The groups are shells around one centre, one inside the other: the same stretched ball of 6 dimensions in 6 sizes.
(in the rows, 128 means zero)
Known rows, each followed by its group:
[169 161  85  81 143  88  76 122 109 128 119] => q143
[141 124  85  72  87  81 123 101 129 132 120] => q143
[170 174  57  64 101  87 102 117 109 134 126] => q182
[158 189  92  70 136  40 117 104 101 125 125] => q97
[146 159 119  95 159 111  89 118 135 111 104] => q143
[152 164  66  77 105  69 117 116 122 127 116] => q166
[143 170 117  82 152  74 111 113 128 113 115] => q333
[107 140 150  92 132  85 150  85 152 103  99] => q97
[119 119 137  93 150  87 115 120 159 109 109] => q333
[138 112  95  67  87  83 124  99 132 134 126] => q830
[173 206  73  60 115  84 110 105  98 128 127] => q97
[128 126 122  80 125 103 119 114 153 115 116] => q166
[169 159  69  80 124  88  82 121 110 132 119] => q333
[179 198  61  86 130  93  80 110  93 128 108] => q830
[140 184  94 104 142 107 108 118 140 105  89] => q830
[108 151 150 119 165 123 119 108 170  89  76] => q97
[122  90 127  89 123  84 114 105 149 122 112] => q166
[120 158 130  95 155  53 133 112 145 105 104] => q143
[102 117 147 110 157  65 129 110 164 101  93] => q143
[131 156 128 110 145 142 101  98 146 102  82] => q166
[122 121  96  89 116  58 130 123 153 118 111] => q830
[154 202  93  86 136  93 113 104 116 113 103] => q182
[125 143 124 107 129 120 116  90 144 107  85] => q333
[135 121 104  94 138  94  96 131 150 117 109] => q182
[140 102 105  68 112  79 108 117 138 132 132] => q166
[162 171  96  73 146  92  90 127 122 122 124] => q97
[156 142  83  61  92  85 114  97 112 137 129] => q143
[162 155  82  87 116 115  87 102 113 128 106] => q182
[150 145  66  72  98  79 113 124 131 130 122] => q166
[109 109 128 103 132  75 128 109 160 110  97] => q182
[155 173 105  84 132  88 105  89 106 122 108] => q166
[145 180 112  97 156  81 104 106 122 110  99] => q333
[112 127 144  95 157  57 129 114 156 106 107] => q182
[111 141 124 106 136  89 132 110 161 102  90] => q166
[ 97 140 165 111 155 108 140  97 173  89  83] => q97
[147 130  83  90 110 109  95 113 132 126 106] => q333
[133 109 104 100 112 119 100 102 143 121  96] => q830
[166 172  64  80 107 118  92 115 118 127 110] => q182
[147 153  78  69 118  58 117 133 134 125 129] => q830
[146 132 101  89 144  86  89 130 137 121 115] => q182
[147 116 106  78 138  86  88 129 136 127 127] => q830
[139 155 107  91 153  61 107 125 135 114 111] => q333
[152 133  93  87 123  85  92 104 116 129 112] => q143
[140 177 110  73 137  67 129 112 131 114 120] => q830
[141 148 113  81 149  74 106 124 136 117 120] => q333
[106  90 144  88 142  48 131 118 164 114 118] => q143
[129 109  91  98 120 100 102 133 160 118 104] => q97
[183 161  48  73 108  87  74 119  95 142 124] => q97

New rows. What belongs after each?
[155 175  86  81 145  49 104 124 116 122 119] => q166
[130  92  94  73  96  75 119 120 149 131 126] => q143
[135 109 117  83 136  96  97 126 149 121 120] => q143
[182 164  59  71 120  94  71 124 100 138 127] => q830
[140 123  89  71 102  87 116 118 140 128 124] => q333
[123 137 124  73 118  72 142 100 144 116 119] => q143
[185 209  42  77 116  98  83 121  96 130 114] => q97
[114 132 128 107 118 127 127  88 155 105  82] => q143
[111 129 156 103 141 106 129  80 149 104  90] => q830
[155 127  71  72 100  79 100 118 122 136 125] => q333
[149 158  75 103 108 137  95 107 133 117  87] => q97
[152 130  96  82 126 103  89 118 130 127 117] => q333
[135 104 106  94 139  81  91 129 146 122 112] => q143
[103 107 146  99 156  76 126 127 176 102 105] => q830
[162 154  84  94 149  87  73 128 118 124 110] => q97
[106 100 139 102 130  99 126 106 168 107  96] => q333
[133 145  98  75 120  61 129 119 141 120 120] => q182
[127 100 103  77 112  54 123 118 145 128 124] => q182
[157 145  89  71 135  60  95 126 119 130 131] => q333
[150 165  94  94 130 131  93 113 134 114  98] => q182
[143 140  75  90 104  72 114 107 126 127 106] => q97
[117 156 137  94 132  89 142  86 144 104  96] => q143
[141 158 108  89 124 136 107 106 142 112 101] => q143
[124 138 126 113 141 142 102 108 159 102  82] => q143
[106 116 147  98 121 105 139  83 157 107  94] => q830
[145 151  89  77 145  32 110 137 130 123 127] => q97
[110 141 154 119 172 107 113 108 163  93  81] => q143
[142  99 103  81 124  84  92 121 137 130 123] => q143
[170 188  70  79 125  78  95 109 100 128 114] => q333
[168 191  92  65 130  79 105 101  99 127 126] => q143
[136 126 105  86 140  42 109 122 133 123 119] => q166
[116  95 112  96 117  72 122 113 155 119 105] => q143
[132 151 144 101 156 101 107  86 128 108  95] => q97
[173 147  40  63  97  64  91 136 111 143 136] => q97
[126 181 128 121 168 111 108 107 147  93  74] => q97
[118 116 138 102 154  69 113 110 149 110 102] => q182
[115 149 125  98 125  92 140  95 151 105  92] => q166
[151 129  86  72 128  66  97 135 132 130 131] => q182
[156 164 103  90 144  95  89 106 114 120 108] => q333
[137 168  95  90 123 115 117 118 147 109 101] => q97
[128 109 123  84 110 103 118  91 139 122 110] => q143
[118 123 130  95 118 122 125  95 156 109  96] => q182
[146 126  83  67  97  81 115 115 132 132 128] => q333
